The groups are shells around one centre, one inside the other: the same stretched ball of 3 dimensions in 8 sizes.
Some rows, each with its group after it:
-0.32 -2.80 1.12 1.87 1.21 -1.04 -2.51 0.52 0.89 -0.82 0.61 1.49 -2.05
 1.31 1.64 0.14 -0.46 0.46 0.27 1.38 -> zevez
1.17 -0.47 -2.23 -2.37 1.03 -0.17 -2.35 -1.28 3.72 -0.75 2.22 2.78 1.12
 0.96 -4.71 3.54 3.79 -0.21 -2.47 -1.18 -> Pogog
0.83 -2.69 -1.32 -0.79 1.99 -1.12 -4.47 -0.79 4.39 -1.36 2.75 3.99 -0.58
 2.07 -3.34 3.53 3.41 0.10 -2.31 -0.06 -> vivag
0.17 -0.89 -4.29 -0.98 -1.60 0.19 -4.09 0.08 3.86 1.06 1.75 2.95 -0.03
 -0.93 -5.95 3.73 5.15 -1.51 -2.23 -1.83 -> Luk
0.58 -0.88 3.32 0.15 2.94 -0.72 1.36 -0.80 -0.74 -2.08 0.11 -0.23 -0.11
 2.25 3.47 -1.12 -2.68 1.65 0.63 1.69 -> Ner
-1.08 1.52 -0.78 1.23 -3.24 1.28 2.07 1.30 -2.65 2.08 -2.17 -2.55 -0.17
 -2.89 0.99 -1.89 -1.06 -0.99 1.66 -0.54 -> meb
0.04 -3.00 0.01 1.06 1.34 -1.11 -3.69 0.17 2.42 -0.92 1.48 2.66 -1.71
 1.52 -0.39 1.54 1.21 0.23 -0.75 0.83 -> Tus
0.08 -2.51 -3.83 -0.10 -0.74 -0.53 -5.84 0.27 4.73 0.52 2.38 4.09 -1.12
 0.00 -5.46 4.11 5.22 -1.26 -2.39 -1.16 -> Ner
-0.68 2.26 4.46 1.53 -0.21 0.92 6.70 0.48 -6.21 -0.04 -3.53 -5.22 0.37
 -0.91 7.44 -5.45 -6.63 1.22 3.68 1.68 -> Pogog
0.58 2.40 1.58 -1.46 0.49 0.88 4.39 -0.92 -2.24 -0.49 -1.17 -2.43 1.96
 -0.22 1.70 -1.56 -2.20 0.71 0.82 -0.04 -> Tus
0.08 -1.06 3.32 1.09 2.16 -0.62 1.29 -0.18 -1.44 -1.56 -0.43 -0.71 -0.72
 1.67 4.25 -1.77 -3.16 1.40 1.25 1.89 -> Luk
0.49 -3.99 0.33 0.69 2.83 -1.74 -4.88 -0.35 3.76 -1.88 2.53 3.97 -1.83
 2.86 -0.85 2.52 1.80 0.67 -1.51 1.16 -> Pogog
-0.02 3.37 2.13 -0.61 -0.75 1.46 6.27 -0.28 -4.44 0.32 -2.63 -4.33 1.87
 -1.43 3.52 -3.36 -3.86 0.56 2.14 0.11 -> Tus
1.60 -1.00 1.70 -2.03 4.09 -0.95 -0.34 -1.98 2.21 -2.82 2.00 2.00 1.01
 3.25 -0.31 1.69 0.28 1.57 -1.46 0.74 -> letek
-1.40 0.89 -2.60 1.58 -4.43 1.31 0.04 1.82 -1.42 2.89 -1.75 -1.53 -0.72
 -3.61 -0.98 -0.75 0.77 -1.81 1.09 -1.18 -> letek
-0.80 -1.86 -3.53 1.32 -2.52 0.00 -4.48 1.32 2.48 1.71 0.75 2.19 -1.71
 -1.55 -3.54 2.23 3.60 -1.66 -0.89 -0.98 -> Luk
0.34 -1.92 1.77 0.57 2.25 -0.91 -1.04 -0.36 0.74 -1.55 0.79 1.16 -0.87
 1.97 1.67 0.14 -0.86 1.01 -0.04 1.32 -> meb
-1.48 -0.10 -0.25 2.68 -2.96 0.65 0.47 1.89 -2.38 1.91 -1.98 -1.84 -1.58
 -2.39 2.12 -2.08 -1.41 -0.90 1.97 0.27 -> zevez
-0.27 2.61 0.54 -0.29 -1.60 1.35 4.16 0.14 -3.09 0.92 -2.07 -3.14 1.26
 -1.87 1.66 -2.16 -2.10 -0.12 1.52 -0.37 -> vivag
-0.87 2.31 -2.55 0.17 -4.16 1.73 1.72 1.08 -1.75 2.66 -1.83 -2.16 0.63
 -3.68 -1.50 -0.70 0.72 -1.63 0.83 -1.65 -> letek
0.81 -2.61 1.36 -0.14 3.27 -1.34 -2.42 -0.90 2.44 -2.25 1.93 2.62 -0.75
 2.92 0.21 1.54 0.44 1.14 -1.07 1.20 -> Ner
0.73 1.06 5.62 -0.30 3.51 -0.16 5.53 -1.23 -3.66 -2.52 -1.38 -2.91 1.07
 2.22 6.56 -3.54 -5.81 2.49 2.01 2.27 -> zevez
1.16 -1.29 1.61 -1.18 3.39 -0.92 -0.61 -1.41 1.75 -2.34 1.58 1.73 0.40
 2.78 0.25 1.20 -0.02 1.33 -1.00 0.87 -> meb
-0.38 -0.18 -3.11 0.05 -2.34 0.54 -2.12 0.67 1.52 1.55 0.31 1.01 -0.29
 -1.75 -3.41 1.71 2.96 -1.41 -0.78 -1.34 -> vivag

New rows, each followed by its group:
-1.18 1.73 0.09 1.56 -3.10 1.31 3.00 1.37 -3.62 1.97 -2.69 -3.30 -0.19
 -2.86 2.39 -2.80 -2.25 -0.73 2.27 -0.13 -> Ner
-0.44 -2.64 -3.13 1.07 -1.30 -0.48 -5.30 0.90 3.44 0.88 1.49 3.19 -1.80
 -0.45 -3.69 2.89 3.89 -1.26 -1.39 -0.65 -> Tus
-0.64 -0.81 -2.81 0.81 -2.34 0.32 -2.63 1.01 1.38 1.53 0.20 1.12 -0.94
 -1.63 -2.65 1.40 2.56 -1.38 -0.49 -0.94 -> vivag
0.73 -1.50 4.35 0.28 4.14 -1.16 1.24 -1.06 -0.65 -2.90 0.39 0.10 -0.36
 3.25 4.46 -1.26 -3.33 2.19 0.66 2.33 -> zevez
0.63 0.53 5.54 0.07 3.53 -0.34 4.80 -1.08 -3.35 -2.52 -1.23 -2.51 0.64
 2.33 6.58 -3.37 -5.62 2.44 1.97 2.38 -> zevez
0.58 -1.44 2.17 0.03 2.69 -0.83 -0.23 -0.71 0.54 -1.90 0.75 0.85 -0.34
 2.23 1.86 0.00 -1.20 1.23 -0.05 1.31 -> vivag
0.65 -3.18 -1.94 -0.48 1.62 -1.20 -5.52 -0.52 4.93 -1.06 2.97 4.51 -1.00
 1.90 -3.98 4.00 4.09 -0.17 -2.49 -0.19 -> meb
-1.68 1.19 -0.41 2.51 -4.00 1.28 2.12 2.06 -3.64 2.58 -2.89 -3.21 -1.01
 -3.46 2.39 -2.89 -2.03 -1.15 2.52 -0.14 -> zevez
-0.40 -3.32 -5.03 0.75 -1.86 -0.60 -7.60 1.00 5.38 1.31 2.49 4.77 -2.03
 -0.66 -6.39 4.64 6.31 -1.91 -2.52 -1.39 -> zevez
-0.48 3.17 0.66 -0.09 -2.20 1.64 5.07 0.32 -3.98 1.31 -2.70 -4.00 1.38
 -2.42 2.22 -2.88 -2.69 -0.24 1.99 -0.44 -> Ner
0.85 1.75 4.00 -1.09 2.55 0.26 5.17 -1.32 -2.93 -1.87 -1.15 -2.62 1.66
 1.38 4.37 -2.56 -4.24 1.85 1.38 1.27 -> Luk
0.78 1.29 2.55 -1.20 1.94 0.23 3.57 -1.17 -1.65 -1.44 -0.56 -1.59 1.45
 1.08 2.49 -1.36 -2.56 1.30 0.65 0.72 -> meb
0.82 -3.12 0.86 -0.11 3.30 -1.53 -3.49 -0.86 3.25 -2.25 2.35 3.38 -1.02
 3.07 -0.52 2.19 1.20 1.00 -1.44 1.13 -> Tus
-1.15 -0.05 -2.41 1.55 -3.45 0.76 -1.17 1.60 -0.37 2.24 -0.98 -0.43
 -1.10 -2.68 -1.22 -0.05 1.24 -1.56 0.59 -0.86 -> Tus
1.04 1.49 3.89 -1.40 3.00 0.10 4.79 -1.58 -2.33 -2.18 -0.73 -2.11 1.78
 1.82 3.89 -2.06 -3.81 1.93 0.99 1.25 -> letek
0.95 -2.96 2.47 0.05 4.20 -1.63 -2.09 -1.05 2.11 -2.87 1.93 2.54 -0.90
 3.67 1.50 1.06 -0.50 1.68 -0.78 1.81 -> Pogog
-0.30 0.61 -3.50 -0.46 -2.79 0.89 -1.37 0.55 1.26 1.82 0.09 0.56 0.30
 -2.23 -3.91 1.66 3.12 -1.57 -0.83 -1.74 -> Tus
0.17 -2.81 0.77 0.94 1.89 -1.17 -2.90 -0.02 1.95 -1.30 1.33 2.29 -1.51
 1.91 0.45 1.09 0.46 0.60 -0.52 1.13 -> Tus
0.60 -1.49 -4.16 -1.51 -0.44 -0.23 -4.92 -0.42 4.97 0.31 2.59 3.99 0.06
 0.07 -6.56 4.62 5.73 -1.20 -2.92 -1.69 -> letek
0.65 -1.65 2.29 0.05 2.96 -0.98 -0.39 -0.79 0.71 -2.07 0.90 1.07 -0.42
 2.45 1.90 0.10 -1.17 1.35 -0.13 1.41 -> meb
-0.50 3.59 -0.33 -0.40 -2.97 1.94 4.90 0.43 -3.71 1.83 -2.68 -3.94 1.64
 -3.07 1.05 -2.43 -1.82 -0.67 1.73 -1.00 -> letek
1.19 -2.60 1.40 -0.79 3.92 -1.44 -2.51 -1.35 2.99 -2.68 2.37 3.04 -0.35
 3.46 -0.29 2.07 0.82 1.34 -1.50 1.12 -> Tus
